The rows come from 4 hidden closed curves, with some noise, and rows from the same curve form a group. Each curve winds through 4 dimensions. The rows are also pushed far along 2 directions, which tell nothing about the answers.
In the rows, 128 means zero.
Some rows, each with its group after it:
[129 123 138 129 134 146 119 118 130 136] | Q_307
[156 132 102  50 142 125 101 138 151 102] | Q_468
[107  89 121 138 113 136 138 128 193 117] | Q_307
[137 157 130 126 138 127 119 131 122 123] | Q_468
[149 167 138 117 168 129 120 109  75 127] | Q_307
[108 112 134 163 114 132 146 114 126 144] | Q_358
[117 115 131 123 145 127 134 132 137 117] | Q_358
[131 110 106  91 120 129 116 130 175 109] | Q_307
[113 102 126 109  96 132 135 151 166 135] | Q_358
[115 133 126 144 112 124 140 115 146 123] | Q_468
[124 119 115 139 127 127 120 106 128 127] | Q_307
[ 95  87 148 133 106 139 151 160 176 134] | Q_358
[119 152 129 188 137 100 148 100  55 133] | Q_307
[136 144 144 117 134 138 123 140 122 134] | Q_468
[115 108 118 134 112 129 129 115 153 126] | Q_232
[148 145 117  83 122 132 104 141 117 143] | Q_232
[134 146 145 129 148 139 124 104  93 134] | Q_232
[148 128 118  94 135 121 109 133  92 130] | Q_468
[131 127 120 113 128 120 116 142 141 116] | Q_358
[154 178 131 140 169 117 105  99  39 131] | Q_358
[112 106 138 120  88 138 133 165 170 140] | Q_232
[144 145 133  83 140 138 110 120 115 126] | Q_232
[152 156  98 102 127 104  97 121  94 122] | Q_358
[112 101 120 115 115 121 135 144 162 119] | Q_358
[118 128 147 145 112 134 136 138 122 144] | Q_468
[134 105 106  98 115 117 115 151 152 118] | Q_468
[109  85 131 107 109 142 141 135 192 116] | Q_307
[123 100 131  64 107 138 133 152 183 114] | Q_307
[113 128 133 123 100 134 141 130 173 122] | Q_468
[157 162 117  79 140 116  94 138  92 123] | Q_358
[119 118 142 136 109 143 126 126 132 147] | Q_232
[138 115 118  51  97 140 100 149 180 122] | Q_232
[122 132 140 148 125 136 121 100  95 144] | Q_232
[100  92 152 163 100 149 143 143 168 146] | Q_307
[120 137 150 148 146 131 141 108 109 121] | Q_232
[136 129 108 127 132 110 121 108  89 126] | Q_468

New rows, each followed by its group:
[112 115 118 141 106 113 138 130 148 118] | Q_232
[141 114  93  41  99 125  98 147 191 106] | Q_232
[141 178 134 157 163 102 125  79  26 121] | Q_232
[ 98 107 129 183 109 116 151 116 138 127] | Q_232
[ 93 104 166 190 146 146 162 119 124 142] | Q_358
[ 91 117 153 227 122 125 156  83  87 143] | Q_232
[131 132 114 109 134 116 132 118 129 110] | Q_307
[169 160  98  57 150 123  90 116 120 106] | Q_358
[119 121 144 110 110 132 136 153 159 122] | Q_232
[128 115 112 136 124 113 127 120 109 127] | Q_468
[119 103 124 155 130 124 134 138 140 126] | Q_468
[113  96 136 126  96 140 129 143 164 138] | Q_307
[109 105 134 167 132 137 141  96 126 134] | Q_307
[118 130 126 150 121 111 135 113 114 116] | Q_232
[127 114 115  77  88 123 124 187 190 123] | Q_232
[173 165  77  44 129 102  81 122 101 110] | Q_358
[152 177 115  98 149 100 120 129  80 112] | Q_307
[130 135 124 154 109 130 124 117 119 144] | Q_358
[116 136 131 189 136 122 131  72  71 140] | Q_232
[138 150 107 113 129 113 119 108 117 114] | Q_468
[114 120 145 135 125 134 151 161 161 130] | Q_232
[149 147 106  84 145 121 110 129 142 106] | Q_307
[108 122 138 210 146 122 147 113 109 135] | Q_468
[160 165 112  93 152 125 103  99  77 128] | Q_358
[170 162  84  49 138 111  77 130 125 106] | Q_307
[163 184 109  94 141 100 102 131  51 133] | Q_232
[119 105 129 113 113 147 135 135 182 128] | Q_358
[135 154 133 146 132 123 114  91  57 143] | Q_232
[110 111 140 127 126 130 147 132 169 107] | Q_232
[117 125 150 133 118 128 147 135 110 137] | Q_307
[149 148 126  66 156 129 106 133 106 119] | Q_358
[132 141 114 166 127 121 123  95 104 132] | Q_358
[129 111 118 111 122 124 129 118 121 126] | Q_468
[142 148 138 101 144 138 123 112 104 128] | Q_468
[127 127 108  98 111 120 124 131 171 108] | Q_468
[107 100 134 139  83 139 138 153 174 144] | Q_358
[115 128 142 170 132 135 132  84  93 140] | Q_232
[121 113 125 110 139 126 127 139 155 111] | Q_358
[155 156 103 104 146 121 105  99 101 119] | Q_358
[123 149 147 166 149 123 149 129  88 139] | Q_232
[156 182 124  79 137 124 108 109  88 122] | Q_468
[107 129 145 158 119 140 149 123 164 125] | Q_468
[145 149 103 124 135 111 103 103  85 127] | Q_307
[122 120 149 120 126 150 132 135 145 139] | Q_232
[127 134 121 119 131 109 139 116 106 116] | Q_307
[137 127 107 121 129 110 120 112  96 124] | Q_468
[ 97 100 134 173 124 123 152 122 131 133] | Q_358
[144 137 120  53  99 125 105 173 154 125] | Q_232
[108 112 148 158 104 144 137 134 136 155] | Q_232
[106 117 144 155 115 138 144 150 181 127] | Q_468
[ 92  99 153 164  85 141 159 139 166 142] | Q_468
[126 134 113 126 119 118 129 114 139 115] | Q_468
[156 142 110  37 104 122  92 157 130 123] | Q_307
[131 120 108  69 103 108 130 155 160 104] | Q_307
[139 164 136 152 135 123 115 105  43 157] | Q_232
